The groups are shells around one centre, one inside the other: the same stretched ball of 6 dimensions in 6 sizes.
Known rows, each followed by its group:
[ -2  14  14   5 -31 -10  -5  -4   3  22 -15 -12  -7 -11 -31  14  27] => dif
[ -3  31  23  21 -12  -5 -21 -16  -7  25  -8  -6   3 -14 -15  32  28] => zumi
[  7  25   3   6 -35 -21   0 -11  -8  16  -8  16 -12  -9 -11   7  26] => dif
[  5  43  11  15  -8 -16 -18 -22 -11  18 -18  12  -4 -18 -11  28  22] => bepuv
[  4  33   9  22 -39 -21 -12 -10 -13  20   4  24  -7  -5  14   4  32] => bepuv
[ -3  24  17  21 -30  -5 -16  -5  -7  28  -3   1   2 -11  -2  19  34] => bepuv
[ -1  44  15  21 -23 -20  -7 -17  -3  10 -13  -1  12 -17  -3  24  21] => bepuv
[  3  38  11  20 -23 -13  -2 -20 -11  14  -5   9   9 -15  -4  29  24] => tas
[ -3  17  18  10 -31  -8   2 -11   1  17  -4 -13   2 -10 -30  23  25] => zumi
[  8  33   6   3 -13 -18   0 -24  -7  11 -18   8  -8 -16 -30  26  17] => Dat
[  1  35  15   5  -4 -12  -9 -20   1  14 -30 -14   2 -22 -38  35  16] => tas
[  3  21  13   2  -6  -1  -7 -18  -5  23 -20  -9  -4 -18 -43  37  22] => tas
[  4   8   5  -1 -36  -4  12  -6  -2  21 -11  -5  -3 -13 -33  19  28] => tas
[ -6  21  25  15 -17  -5 -26  -8  -1  29 -10 -13  -8  -9 -25  21  30] => tas
[ -5  35  18  27 -30 -12 -17  -6  -5  22  -7  -2  11 -14   7  19  31] => dif
[  5  15   3   4 -45 -19  -2  -2  -5  22  -7  14 -18  -5 -12  -3  31] => Dat
[  3  34   6  13 -39 -26   0 -10  -4  11 -10  11  -2 -11  -1   6  24] => zumi
[  1  32  14  19 -18  -7 -14 -14 -10  23  -9   4   3 -15  -8  28  28] => dif
[  7  18   4   5 -32 -12   3 -13 -10  20  -3  15 -13  -8 -20  15  27] => dif
[  2  36   9  12 -21 -18 -13 -11  -4  18 -23   3  -1 -18  -9  17  25] => pufa
[  9  15   0  -4 -28 -10   6 -11  -7  20 -16   9 -12 -14 -31  17  25] => zumi
[ -1  26  17  17 -32 -15  -7 -13  -5  18   1   2  -4  -6 -12  14  27] => pufa
[ -1  14  15   5 -33 -11   0  -8   2  19  -8 -11  -6  -8 -32  15  25] => dif
[ -1  42  20  27 -17 -18 -30 -17 -11  22  -3  12  -6  -8   5  17  28] => Dat
[ -3  28  18   5 -18 -17  -6 -14   6  13 -22 -18  -3 -15 -37  22  18] => Dat
[  1  41  18  19  -8 -17 -22 -22  -9  18 -12   6  -5 -13 -12  26  22] => bepuv
[  8  17   2   5 -31  -9  -1 -11 -13  24  -4  18 -14  -9 -15  14  30] => dif
[ -3  17  18   8 -33 -12   2 -10   3  15  -6 -14  -1  -8 -32  18  23] => Dat
[ -6  48  19  36 -32 -19 -24  -6  -6  19  -8   3  17 -15  27  14  32] => Dat
[  1  51   9  29 -37 -30 -16  -9  -9  13  -8  21   5 -13  29   4  28] => Dat
[ -3  39  16  25 -26 -12 -16  -9  -6  20 -11   0  11 -17   6  22  29] => dif
[ -3  31  14  25 -42 -19 -21   1  -6  25  -5   9  -2  -8  17   1  35] => zumi
[ -9  30  27  21 -23 -12 -19  -9   3  20 -11 -19   5 -12 -17  21  26] => pufa
[ -2  35  16  13 -26 -22 -10 -11   3  13 -19  -9   0 -14 -17  14  21] => zumi
[  3  40  12  21 -13 -11 -19 -18 -14  22 -11  14   1 -16   1  27  28] => pufa
[  3  18  11   5 -24 -12 -15  -8  -5  26 -14   4 -19  -9 -25  11  28] => bepuv
[  2  39  13  28 -27 -17 -26 -11 -15  26   0  23  -6  -8  18  11  34] => pufa
[  5  48   6  17 -19 -22  -9 -18  -9  12 -21  13   5 -21   1  22  21] => Dat
[ -7  46  25  29 -19 -19 -27 -12  -1  17 -13  -7   8 -14   3  19  25] => pufa
[  2  31  17  11  -9 -14 -19 -19  -7  21 -12   2 -13 -11 -26  24  22] => bepuv
[ -3  44  20  24 -12 -11 -15 -18  -5  16 -15  -7  14 -20  -8  34  23] => zumi
[  0  16  13   6 -22  -5 -15  -5  -4  29 -16  -4 -10 -13 -26  18  30] => zumi
[  6  30   3  18 -32 -10  -7  -9 -15  24  -7  20   1 -15   9  17  33] => tas
[  4  43   4  16 -30 -22  -1 -13  -7  11 -18  11   8 -20   4  18  23] => tas
[  5  29   6  14 -39 -23  -8  -9 -10  18  -2  21 -12  -6   3   1  29] => bepuv
[  4  25  15  10 -15 -10 -12 -19 -10  22  -5   7 -13  -8 -26  24  25] => pufa
[  6  19   9   6 -14  -1 -10 -15 -13  28 -10   9 -11 -13 -27  29  29] => tas
[  0  39  10  17 -34 -22  -3  -9  -1  11 -16   0   9 -16  -1  14  24] => pufa

New rows, each followed by its group:
[  4  10   4  -1 -36  -7   9  -5  -3  21 -13  -2  -6 -13 -31  16  28] => zumi
[ -1  14  13   3 -33 -10   3  -7   3  18 -12 -12  -4 -11 -34  17  25] => dif
[ -4  25  16  21 -38 -11 -15  -1  -3  25  -6  -2   3 -10   2  10  34] => dif
[ -2  24  21  11 -12  -6 -19 -13  -2  25 -15 -10  -6 -13 -30  27  26] => dif
[  1  12  11   2 -31 -12 -11  -3  -1  26 -14  -2 -19  -8 -29   6  29] => Dat
[  1   4   9   0 -39  -3  12  -4   0  21  -8 -10  -3 -11 -36  18  28] => tas
[  2  18  11  13 -27  -4 -14  -7 -11  30  -4   9  -9  -9 -11  17  34] => bepuv
[  3  18  11  -1 -14  -7  -6 -13  -2  22 -22  -8 -11 -16 -42  26  23] => bepuv
[ -2  33  14  14 -29 -20  -9  -8   2  15 -19  -8   3 -15 -12  14  23] => bepuv
[  0  33   9  24 -46 -21 -11  -3  -8  20  -1  17   0  -8  19   1  34] => dif
[  6  25  10   7 -13  -8  -8 -19 -10  22 -11   7 -10 -13 -28  28  24] => dif
[  0  21  11  21 -42 -12 -21   2 -11  32   1  17 -10  -5  13   0  40] => tas
[  3  46  13  21  -6 -12 -24 -20 -13  22 -18  11   2 -20  -2  31  26] => tas
[  8  31   2   6 -17 -12  -3 -16 -10  18 -21  12  -4 -20 -17  25  24] => tas
[ -1  31  11  21 -37 -13  -3  -7  -6  18  -7   2  11 -15   3  18  30] => bepuv
[ -7  23  24  14 -25  -8  -4 -11   5  17 -10 -24   8 -12 -31  27  23] => Dat
[  5  18   6   5 -31 -14  -9  -6  -7  24 -11  11 -18  -8 -18   7  29] => dif
[ -2  11  19   1 -16   1  -1 -12   3  22 -15 -24  -2 -14 -52  34  23] => tas
[  5  44  12  17  -4 -15 -27 -22 -14  22 -17  17  -9 -17  -5  26  25] => tas
[  5   6   9  -2 -23  -5  -9  -9  -7  30  -8   6 -26  -6 -38  14  30] => Dat
[  2  12   8   6 -35  -6  -4  -2  -4  27 -10   1  -7 -11 -19  13  32] => bepuv
[  2  39  10  21 -22 -13 -17 -12 -12  22 -11  13   2 -16   6  21  30] => dif
[  1  27  11  14 -23  -5  -6 -11  -7  22 -14  -2   7 -18 -14  28  28] => Dat
[ -4  19  21  16 -29  -7 -16  -5  -2  27  -3  -7  -5  -7 -17  16  31] => dif
[ 10  20  -2   0 -28 -10   9 -14 -10  18 -13  14  -8 -15 -24  20  25] => tas
[ -7  57  26  37 -13 -20 -31 -17  -6  16 -12  -2  15 -18  15  26  25] => tas
[ -6  25  21  24 -33  -9 -20  -3  -4  27  -2  -4   0  -8  -1  13  34] => bepuv
[  2  20   8  13 -33  -6  -5  -6  -9  25  -6   6  -1 -13  -7  18  33] => bepuv
[ -5  30  18  21 -39 -15   1  -9   0  13  -3  -9  14 -11  -5  18  26] => tas
[ -4  22  17   9 -31 -16 -12  -3   5  20 -19 -14  -6 -12 -23   9  26] => tas
[ -7  24  25  26 -30  -7 -19  -7  -5  26   4  -5   2  -6  -5  19  33] => tas
[  6  27  10  10 -11  -5  -9 -21 -14  23  -8  11  -6 -14 -22  32  26] => tas
[  9  25   1   9 -32 -18  -9 -10 -14  23  -6  27 -18  -8  -3   5  30] => bepuv
[ -5  44  22  24 -16 -17 -21 -14  -1  16 -17 -10   9 -17  -6  25  23] => dif
[  3  42  10  16 -20 -22 -18 -13  -6  17 -20   9  -4 -17  -2  15  24] => bepuv
[  2  38  14   9  -2 -14 -21 -19  -4  19 -29  -3  -6 -20 -27  29  20] => tas
[  4  43   8  11 -16 -23 -11 -17  -5  12 -26   6  -2 -20 -12  20  19] => Dat
[ -2  15  13   7 -35 -10  -5  -2   2  23 -13 -10  -5 -11 -24  12  29] => dif
[ -3  28  18  22 -37 -12  -2 -11  -5  17   5  -1   8  -8  -4  19  29] => tas
[  5  26   4  16 -33 -11 -16  -5 -14  29  -7  22  -9 -11   7   9  36] => Dat
[  7  44   4  23 -35 -25  -5 -17 -15  12   0  30   1 -11  19  11  27] => tas
[  4   9   8   4 -38  -8   7  -9  -6  21   2   5 -10  -5 -26  14  29] => zumi
[ -1  42  14  21 -23 -16  -2 -18  -5  10 -11  -2  14 -18  -6  29  21] => Dat
[  1  21  11   2 -33 -18   7 -11   4  11 -14  -9  -5 -11 -33  14  20] => tas
[  2  29  13   4 -20 -20  -2 -18   1  11 -17  -4  -8 -13 -34  19  17] => Dat
[  9  20   0  -4 -26 -12   9 -14  -6  16 -19   7  -8 -17 -32  21  22] => tas
[ -7  32  26  16  -9  -6 -16 -14   4  19 -22 -27  10 -20 -31  36  21] => tas
[ -2  40  16  19 -16 -16 -25  -9  -3  21 -24  -3   2 -19  -5  19  26] => tas
[ -3  20  14  16 -43 -14  -9   1  -1  23  -5  -1  -2  -8  -3   5  33] => dif
[ -1   4  13  -5 -31  -8   1  -4   5  22 -16 -17 -14  -9 -48  13  25] => tas
[ -7  40  21  29 -27 -11 -15  -7  -1  19 -12 -12  20 -18   5  25  29] => tas
[  0  28  10  12 -34 -16  -1  -6   0  16 -16  -4   4 -15 -12  15  26] => dif
[ -6  42  21  28 -25 -17 -26  -7  -3  21 -13  -2   7 -14   9  16  29] => bepuv
[ -2  20  16  17 -36 -12 -18  -3  -6  28  -2   5  -9  -5  -4   6  34] => dif
[  3  57  14  25  -6 -21 -21 -26 -12  13 -16  13   7 -20   4  31  20] => tas
[ -1  21  22   9  -9  -5 -19 -17  -4  26 -10  -8 -13  -9 -37  27  25] => Dat
[  6  39   6  22 -25 -18 -20 -13 -17  23  -5  28  -8 -11  15  12  31] => bepuv
